There are 8 hidden switches. A switch that is on adds its own fixed numbers to the row, and there is some noise. The rows also spread widely along 10 directions, which tell nothing about the answers.
(in the rows, 128 means zero)
Some rows, each with its switches (1 for on, 0 for off) after it:
[127 174 166  84 130  94  80 182 130 177 167 149  86  69 119  98 147 153
 161 148 119 159 142] -> 0 1 0 1 0 0 1 0
[145  95  51 104 131 175 137 109 114  72  94 125 144 148 184  81  79 160
 112  69 169 172  75] -> 0 1 0 0 0 0 0 1
[124 121 129  46 131 138 123 125 117 110  94 158 155 147 181  60 108 172
 152 157 165 137 106] -> 0 1 1 0 1 0 0 1
[ 75  84 115  93  91 141 213 133  98 150 102  82 136 104 143  85 115 125
 112  54 201 146 124] -> 0 1 0 1 0 0 1 0
[104  81 105  74 119 182 175 121 116  92 119 102 131 129 138  95 103 139
 124 130 157 131 119] -> 0 0 0 1 1 0 0 0
[114 139 132  87 113 134 129 172 151 163 120 136 101 115 129  59 156 152
 131 158 156 136 180] -> 0 1 0 1 0 1 1 1
[ 80 112 151  86 114 107 153 133 131 156  91 140 118 100 142  88 132 159
 119 114 137 186 102] -> 0 0 0 1 0 1 1 0
[114 101 129  78 124 117 146 131 134 129  85 140 165 142 132  71 119 161
 150 164 150 102 135] -> 0 1 1 1 0 1 1 1
[ 83 100 117 101 113 118 152 145 118 140 114 104 135 123 141 107 106 171
 135  78 159 123  91] -> 1 0 1 1 1 0 1 1
[ 87 125 148  59 118 131 159 153 125 166 133  89  95 104 115  91 136 140
 171 139 169  95 157] -> 1 1 1 0 0 0 0 1
[116  96 132 138 114 113 164 150 137 173 104 106 138  92  94 116 111 166
 120 107 144 130 107] -> 0 0 1 0 0 0 1 1
[ 44 106 119  74 101 137 154 130 108 103 131 141 118 147 195  89 131 130
 130 116 172  99 155] -> 1 0 1 1 0 0 1 1
[ 71 139 122 169 133  48 120  89 148 136  81 112 130 155 181 101 149 171
 124 107 156 116 111] -> 0 0 1 1 0 0 0 0
[167 129  80  71 133 168 109 145  88  74 166 115 161 131 164 101  87 151
 165 111 169  98 119] -> 1 0 1 1 1 0 0 0
[139 107  76  91 108 170 137 130  91  49 132 131 165 145 180  79 117  98
 132 112 177 108 150] -> 0 1 0 0 0 1 1 0
[ 91 109 122 107 108 110 148 138 108 180 129 120 120  97 136 113 106 168
 125 116 168 110 122] -> 0 1 1 0 1 0 0 1
[102 112 154  90  99 105 167 158 117 170 113 144 141 101 145  86 124 159
 121 108 174 134 127] -> 1 0 0 0 0 0 1 1
[114 130 106  89 129 120 131 136 125 134 116 107 136 128 155  96  96 180
 152  91 173 143 108] -> 0 0 1 1 0 0 1 1
[143 152 135 146 113  88 130 177 119 170 102  75 138 117 128  84 162 136
 144  54 168 139 107] -> 0 1 1 0 1 0 1 1
[112 123 120  87 103 131 115 171  92 158 152 143 112  89 153 106 120 156
 129  84 143 148 107] -> 1 0 1 1 1 1 0 1
[ 83  98 104 113 109 163 170 129 117  89 107  88 123 153 165  89 147 117
 119 108 169 102 141] -> 1 0 1 0 1 0 0 0
[100 115 165 101 123  79 159 123 128 129  77 109 156 133 135  77 154 131
 156 127 147 129 109] -> 0 1 0 1 0 0 1 0

New rows. What belongs after each?
[ 96 116  99 140 127 125 130 123 133 132 116 102 113 120 147 112 121 170
 114  94 142 143 101] -> 0 0 1 1 1 0 0 0
[ 98 123 133  64  97 147 175 166 103 128 131  55 115 114 136  83 147 110
 158  60 180 137 133] -> 1 0 0 1 1 1 1 0
[132 116 137  97 141 123 147 125 147 127 129  93 122 108  93 113 113 158
 162 173 141 105 132] -> 0 0 0 0 0 0 0 0
[154 165 137  66 142 120  98 156 141 121 150 125 130 120 135  89 118 173
 170 180 154 119 147] -> 0 0 0 0 1 0 1 0
[135 137 155 112 136  97 122 135 134 125 119 123 145 127 127  96 152 142
 164 169 135  97 140] -> 0 0 1 1 0 0 0 0
[117  92  95 128 117 145 135 129 101  85 130 134 155 141 153  99 125 123
 122 143 144  68 134] -> 1 1 1 0 1 0 0 0
[ 90 111 131  65 110 169 157 181 125 185 140  98  77  77  99  96 120 146
 139 101 148 166 138] -> 0 1 1 1 0 0 1 1
[128 126 123 117 122 130 145 163 128 155 125  89 130 103 110 105 119 160
 136  93 152 145 112] -> 0 0 1 1 1 0 1 0
[112 101 120  72 131 132 162 133 129 126 118  97 139 117 116  85 100 161
 159 129 166 113 124] -> 1 1 0 1 0 0 1 0
[ 73  98 152  66 101 153 181 142 108 132 132 107  96 110 131  98 152 104
 139 130 152 128 153] -> 0 0 0 1 0 0 0 1
[152 127  89 100 141 173 135 121 147  66  97  94 137 171 156  59 134 140
 140 148 169 119 140] -> 0 1 0 0 1 0 0 0
[143  98  76  86 135 179 112 144 114  82 163 151 142 119 140 108  70 165
 139 145 133 109 130] -> 1 0 1 1 0 0 1 0
[ 92 119 152  45 114 141 157 155  90 156 146  85 110  74 121 121 101 147
 162  81 159 166  92] -> 0 0 1 0 1 0 1 0
[103 146 135  90 113 118 121 190 130 189 175 133  96  89 112  94 139 155
 152 162 161  78 198] -> 1 1 1 1 0 0 1 1
[ 47  79  70  61 110 164 173  87 103  75 101 101 124 158 196  81  95 147
 118  86 187 124 109] -> 1 1 0 1 1 1 0 0
[128  97 132 101 129 146 161 117 119  75  89 100 135 138 137  96 132 115
 142 108 132 162  82] -> 0 0 0 0 0 0 0 0
[ 28 135 120  71  88 111 155 138 100 129 159  93  83 123 188 108 141 118
 148  85 196  94 173] -> 1 0 0 0 0 1 1 1
[ 84 105 140  50 113 164 174 155 131 141 117  83 113 124 118  85 124 150
 153 124 167 134 135] -> 0 0 1 1 1 0 1 1
[102 132 128  96 125 115 136 136 143 170 110 102  99  99 135  96 120 186
 126 108 151 174 104] -> 0 0 0 1 1 1 0 0
[118  86 169  96  96 146 217 170 116 181  83 112 147  96 105  67 157 126
 122 103 164 148 129] -> 1 0 1 1 0 0 0 0
[149 117 140 120 104 116 115 187  82 114 150 159 162 108 144 103 148 105
 146 106 124 107 126] -> 1 0 1 1 0 0 1 1
[114 119 119 106 106 130 160 150  99 126 134  96 134 123 151  84 147 117
 134  95 178 102 147] -> 1 1 0 1 1 0 0 0
[107 140 140 114 112 127 127 185 113 197 145 117  73  71 122  94 161 134
 127  84 138 166 135] -> 1 1 1 1 0 0 0 0
[141 123 133 114 106 110 156 167  96 141 118 101 149  99 135  89 134 119
 139  58 168 145 103] -> 1 1 0 0 0 0 1 0
[181 109 105 116 126 143 132 166 121 107 121  93 158 109  95  92 115 141
 149 102 133 125  94] -> 1 1 0 0 1 1 1 0
[ 96 119 131 121 109 116 165 142 128 102  94  73 125 154 147  72 171 100
 143  84 173 109 135] -> 1 1 0 0 0 0 1 1
[ 93  88  79 134 106 142 162 126 118 131 116  92 138 116 129 110 105 146
 103  95 163 106 123] -> 0 1 1 0 1 1 1 0
[ 83 112 101 124 113 132 152 130 134 117 103  88 119 141 146  79 145 132
 114 103 159 125 136] -> 0 1 0 1 1 1 1 0
[ 91 108 136  18 117 174 132 158 115 144 169 180  88  93 148  87 100 169
 139 188 145 135 161] -> 1 0 0 1 0 0 0 1
[117  62 103 111 110 178 162 152 141 102 110 176 158 140 132  76 108 165
  85 177 133 106 140] -> 1 0 0 1 1 0 1 1
[110 111  95 104  99 167 161 157 124 149 123 113 131 113 132  76 124 143
 107 138 180 103 177] -> 0 1 1 0 1 1 1 0
[132 168 134 114 125 103  95 174 153 156 133 143 113 127 141  67 157 168
 139 158 150 121 164] -> 0 1 0 1 1 0 1 1
[ 73  97  63  92 129 142 122 109 127 117 138 124 125 136 162 112  62 200
 126 128 166  94 119] -> 0 1 1 1 1 0 1 1
[ 26 116 120  90 105 112 154 121 120 186 140 121  78  91 148 108 129 153
 119 134 165 111 172] -> 0 1 1 1 0 1 0 0
[127 123  84 125 113 102 143 107  88 100 123  96 171 140 187  99 106 145
 130  72 202  98 109] -> 0 1 0 0 1 0 0 0
[ 85 138 111 132 112  56 124 127 117 155 152 145 146 112 175 112 103 184
 123 114 186  81 150] -> 1 0 0 1 0 0 1 0
[112 114 102 124 110 135 168 133 110 100 123  68 138 144 151  92 143 123
 134  78 182  94 133] -> 1 0 0 1 1 0 0 0
[ 58 101 107  85 115 135 153 124 135 127 113 132 122 130 159  89 110 168
 122 135 165 111 149] -> 1 0 1 1 0 1 1 0
[ 63 131 125 119 114  98 162 121 153 151  60  94 117 150 172  54 150 168
 107  91 187 162 122] -> 0 1 0 1 1 0 1 0
[ 72 147 125 163 116  76 109 142 124 162 130 109  88 116 159 110 165 143
 116  88 145 115 123] -> 1 1 1 0 1 0 0 0
[102 121 131 102 119 126 156 156 140 162 114  98 105 120 124  85 138 160
 145 119 162 118 142] -> 1 0 1 1 0 0 0 1
[115 120  77  87 107 131 130 125  99 118 160 118 139 124 169 113  83 170
 133 109 184  94 137] -> 0 0 0 1 1 1 0 1
[ 36  91  83  57 103 194 176 141 138 132 144 103  88 136 157  89  94 174
 114 132 191  96 181] -> 1 0 1 1 1 0 1 1
[131 146 109  49 113 138 127 168 108 157 152 101 109  94 141  87 105 153
 165  82 182 154 133] -> 0 1 0 1 0 1 1 1
[146  99 133  66 119 153 117 154  84 100 187 156 147  97 119 126 100 131
 161 167 113  95 118] -> 0 0 0 1 1 0 0 1
[ 77 103 114  72 119 167 167 129 133 104 138  94  99 122 117  93 123 120
 141 168 162  95 179] -> 0 1 0 0 0 0 1 0
[ 90 132  86 100 144 118 128 110 140 122 129  66 112 140 153 108  89 198
 157  99 181 103 110] -> 1 0 1 1 1 0 0 0
[ 90  94 156  89 108 148 184 174 135 155 106  93 113 118  93  71 166 116
 151 136 150 103 161] -> 1 1 1 1 0 0 1 1
[150 120 142 120 110 116 137 173  84 137 170  85 125  73 102 137 131 113
 154  74 126 126  90] -> 1 0 0 0 1 0 0 0
[142 149 130 120 114 142 134 173 152  84 101 119 134 178 166  36 197 104
 139 139 167 104 189] -> 1 0 0 1 0 0 1 1
[111 112 118  81 125 132 159 132 125 110 122  68 148 148 117  91 122 127
 184 138 177  61 155] -> 0 1 1 1 0 0 1 1
[114 157 123 134 120  96 123 146 131 144 119  77 105 120 149  97 160 137
 151  90 163 119 139] -> 1 0 1 0 0 1 0 0
[ 93 123 111  98 114 135 138 149 135 141 118 107 110 125 137  85 140 138
 140 125 156 112 153] -> 0 1 1 1 0 1 1 1
[ 87  99  98 117 111 130 167 127 120 134 118  97 135 123 139  96 110 154
 111 100 175 114 130] -> 0 1 0 1 1 0 1 0
[ 87 130 120  86 115 143 159 152 138 144 130  73 102 125 134  90 137 138
 155 109 184 109 170] -> 0 0 1 1 0 0 1 1
[117 112 142  80 117 149 154 148 128 137 110 131 109 111 137  82 134 143
 130 135 146 164 124] -> 0 0 0 0 0 0 0 1
[110 162 134 154 124  91  97 132 140  90 127 139 112 158 182  85 200 106
 134 157 129 103 172] -> 0 0 0 1 0 0 0 0
[120  97  82 119 120 134 138 114 116  79 104 116 155 141 154  90 111 132
 124  96 147 128 107] -> 0 1 0 1 0 1 1 0
[130 138 137  88 119 129 130 160 123 116 128 115 122 126 146  83 145 132
 155 112 155 145 136] -> 0 0 0 1 0 0 1 1
[ 97  87 101 130 101 176 181 143 114  78 114  81 120 149 153  86 161  92
 107  81 154 123 137] -> 1 0 0 1 1 0 0 0
[132 157 160 112  93 122 108 224  97 169 178 106  93  71 108 115 180  98
 153  87 119 129 143] -> 1 0 1 0 1 1 1 1
[140 132 122  96 137  98 138 104 141  97  68 146 177 163 196  52 118 186
 136 144 191 123 116] -> 1 0 0 0 0 0 0 0
[109  83 147 115 100 143 192 156 107 142 104 121 142 108 122  88 152 111
 120 109 150 123 130] -> 1 0 1 1 0 0 0 0
[ 44 129 121  48 105 135 150 149 132 141 129  98  76 126 167  84 127 163
 140  98 177 141 141] -> 1 0 0 1 1 1 1 1
[131 104 119  50 115 172 143 145  89  45 121 128 147 167 181  54 154  80
 169 131 158 104 145] -> 1 1 0 1 0 0 0 1
[ 72  57  97  98 101 165 216 105  99  84  75  95 171 156 158  77 118 101
 116  83 187 107 125] -> 0 1 1 1 0 0 1 0
[ 95 112  90 111 121 137 112 136 118 134 135 178 128 112 167  96  99 170
  98 136 144 139 139] -> 0 1 1 1 0 0 1 0
[127 130 155 131 131  86 105 142 144 104  94 144 141 139 140  88 159 140
 148 137 104 147  97] -> 0 0 0 1 0 0 1 1
[ 99 109 150  75 127 114 141 125 119 160 104 156 124  98 143  91 115 164
 135 150 144 152 106] -> 0 1 1 0 0 0 0 0
